There are 3 ways to turn a row about zero (a turn may also mirror it). The second row of each pair is the first, turned, with some noise. The first 27 pairs use one turn. New pairs use 3 turns, one after the other, and a turn may come again.
In the rows, 128 means zero.
Known pairs, each followed by its turns in order:
[124  71 150 157  93 177 129 129]
[134  89  78 144 117 142 190 114] => tiras

[120 126 168 147 155 136 165 164]
[ 87 118  83 103 114 142 129 153] => kem

[164 129  93 124  89 177  70 133]
[130 122 158  41 137  98 118 142] => galu

[107 148 130 142 135 119 125 153]
[144 118  98 136 137 128 140 145] => galu

[138 137 130 116 126 143 135 130]
[142 122 147 130 126 130 119 137] => galu

[127 142 104 118 135 104 176 127]
[112 148 153 106 140 145  99 146] => kem

[128 132  96 146  96 148 105 117]
[173 112 139 138 115 111  94 114] => kem

[138 133 131 108 119 109 125 121]
[139 138 148 120 146 137 141 120] => kem

[113 120 115 203 121 159  82 140]
[173  81 122 119 103 183 134 103] => tiras

[107 137 128 133 114 144 125  50]
[104 178 142 124  76 104 138 132] => galu

[ 91  62 152  96 116 131 103 125]
[105 114 129 184 108 162 148  91] => kem

[129 116  99 197 102 127 173  88]
[ 86 180 125 165 146  75  98 141] => galu

[160 108 113  94 141 159 127  50]
[ 97 146 198 119  88 100 143  97] => galu

[135 178  50 115  87 185 118 176]
[225 121 119 163 149 123  85 202] => kem

[121 104 126 108 127 125 154  95]
[100 132 154 138 139 145 117 112] => kem

[152 147 181 124 117  96  63 155]
[136 145 104 117  75 143 110 197] => tiras

[100 151 125 105 107 142 154 192]
[ 81  99 101  87 108  92 107 105] => tiras

[132 115 111 146  86  81 110 139]
[127 169 102 104 177 138 130 112] => galu

[170 143 117 118 118 115 127 129]
[112 152 108 138 148 146 107 137] => tiras

[ 87 136 163 139 154 121 150 112]
[ 79 106 141 120 104 119 143 144] => kem

[127  85 117 160 107 126 179 104]
[148 101 106 154 183 112 156  98] => tiras

[119 112 198 159 118 129 133 125]
[164 107 105 164  96 106 141 153] => tiras

[ 94 121 116 115 127 154 107 151]
[107 106 139  95 111 131 149 123] => tiras

[105 101 100 136 129 145 127 127]
[136 112 139 109 136 142 160  98] => tiras

[128 105 150 111 163  91 127 154]
[139  98 108 144 146 158 142  93] => galu

[128 149 122 140  93  59 192 148]
[127 124 166  47 130 185 111 151] => kem

[ 69  66 140 158 125 128  79 134]
[ 60 110  63  95 111 144 134 107] => galu

New pairs. What belongs after each?
[155 122 109  94 191 136 149 144]
[173 120 121 128 183 160  97 129] => kem kem galu

[121  56 130 120 152 103 137  87]
[139  88 138 134 123 174 182 165] => tiras kem galu

[124  60 105 172 130 151  90 148]
[158 119  64 124  77 144 110 103] => tiras galu galu

[122 162 105 148 206 119 206  99]
[157 123 191  57 184 106  91 118] => tiras galu kem

[139 124  63 138 118 117 113 128]
[ 98 126 114 148 137  87  84 131] => galu galu galu

[ 58 102 122 193 145 119 129 129]
[115 177 162 152 120 103 195 161] => galu tiras tiras

[125 148 125 117 127 122  96 143]
[124 143 112 140 112 103 129 143] => galu kem kem

[122 170 130 185 158 171 187 133]
[119 122  31 119 143 102  92 138] => tiras tiras kem

[172 160  84 152 152 134 118 109]
[173 121 110 119 162 112 176 118] => galu tiras galu

[150 158 120 118 170 125  99 135]
[137 136 102 134  91  93 141 116] => galu galu galu

[182 121 107 161 144  50 180 141]
[118  57 127 140  88 169 190 171] => kem tiras kem

[206 138 145 144 156 112 134 136]
[126 186  84 116 137 131 105 167] => tiras kem tiras

[104 106 130 127 176 107 101 149]
[116 161 113 177  85 139 127 139] => tiras galu tiras

[154 206 124 138 109 130 112 131]
[109 137 160 102 128 143  62 146] => kem tiras tiras

[121 115 116 162 141 132 158 156]
[100 128 100 111 120  99 138 160] => tiras tiras kem

[ 77 133 107 126 120 101 117 135]
[155 141 135 156 151 161 132 159] => tiras tiras galu

[162 123 206  62 130  85 127 123]
[117 133 116 124 133 126 109 234] => galu galu tiras

[179 114 150 140  80 142 155 206]
[ 92  98 207 196 127  96 118 109] => kem tiras tiras

[171  52 111 140 141 101 114 132]
[ 96  78  74 142  98  97 145 121] => kem tiras kem

[150 153 142 126 115 154 164 142]
[121 135 165 107 138 121 154 100] => galu galu galu

[120 140 206 111 126  67 151  98]
[155 168 145  84 135 170 201 140] => galu galu kem

[167  70 137 174 133 178 101  81]
[170 195 122 124  58 141 114  98] => kem kem galu

[ 96 143 141 160 127 144 123 149]
[120 160 146 152 125 136 105 145] => kem tiras kem

[168 134 107  74 135  71 141 146]
[148  57 130 137 117 144 113 181] => kem tiras tiras

[109 112 155 206 202  95 172 112]
[ 82 128 115 130 132 166 144 229] => galu kem tiras

[127 132  74 150 173  55 143 147]
[ 90 105 112  95 209 146 118  88] => tiras galu kem

[129 104 127 150 142 116 206 145]
[114 162  85 184 133 163 151 133] => galu tiras tiras

[123 162 206  95 101 133 131 112]
[116 136 185  67 130 121  85 132] => tiras kem galu

[ 87 110 178 184 181 130 187 141]
[115 129 121 159 166 160 216 159] => galu galu galu

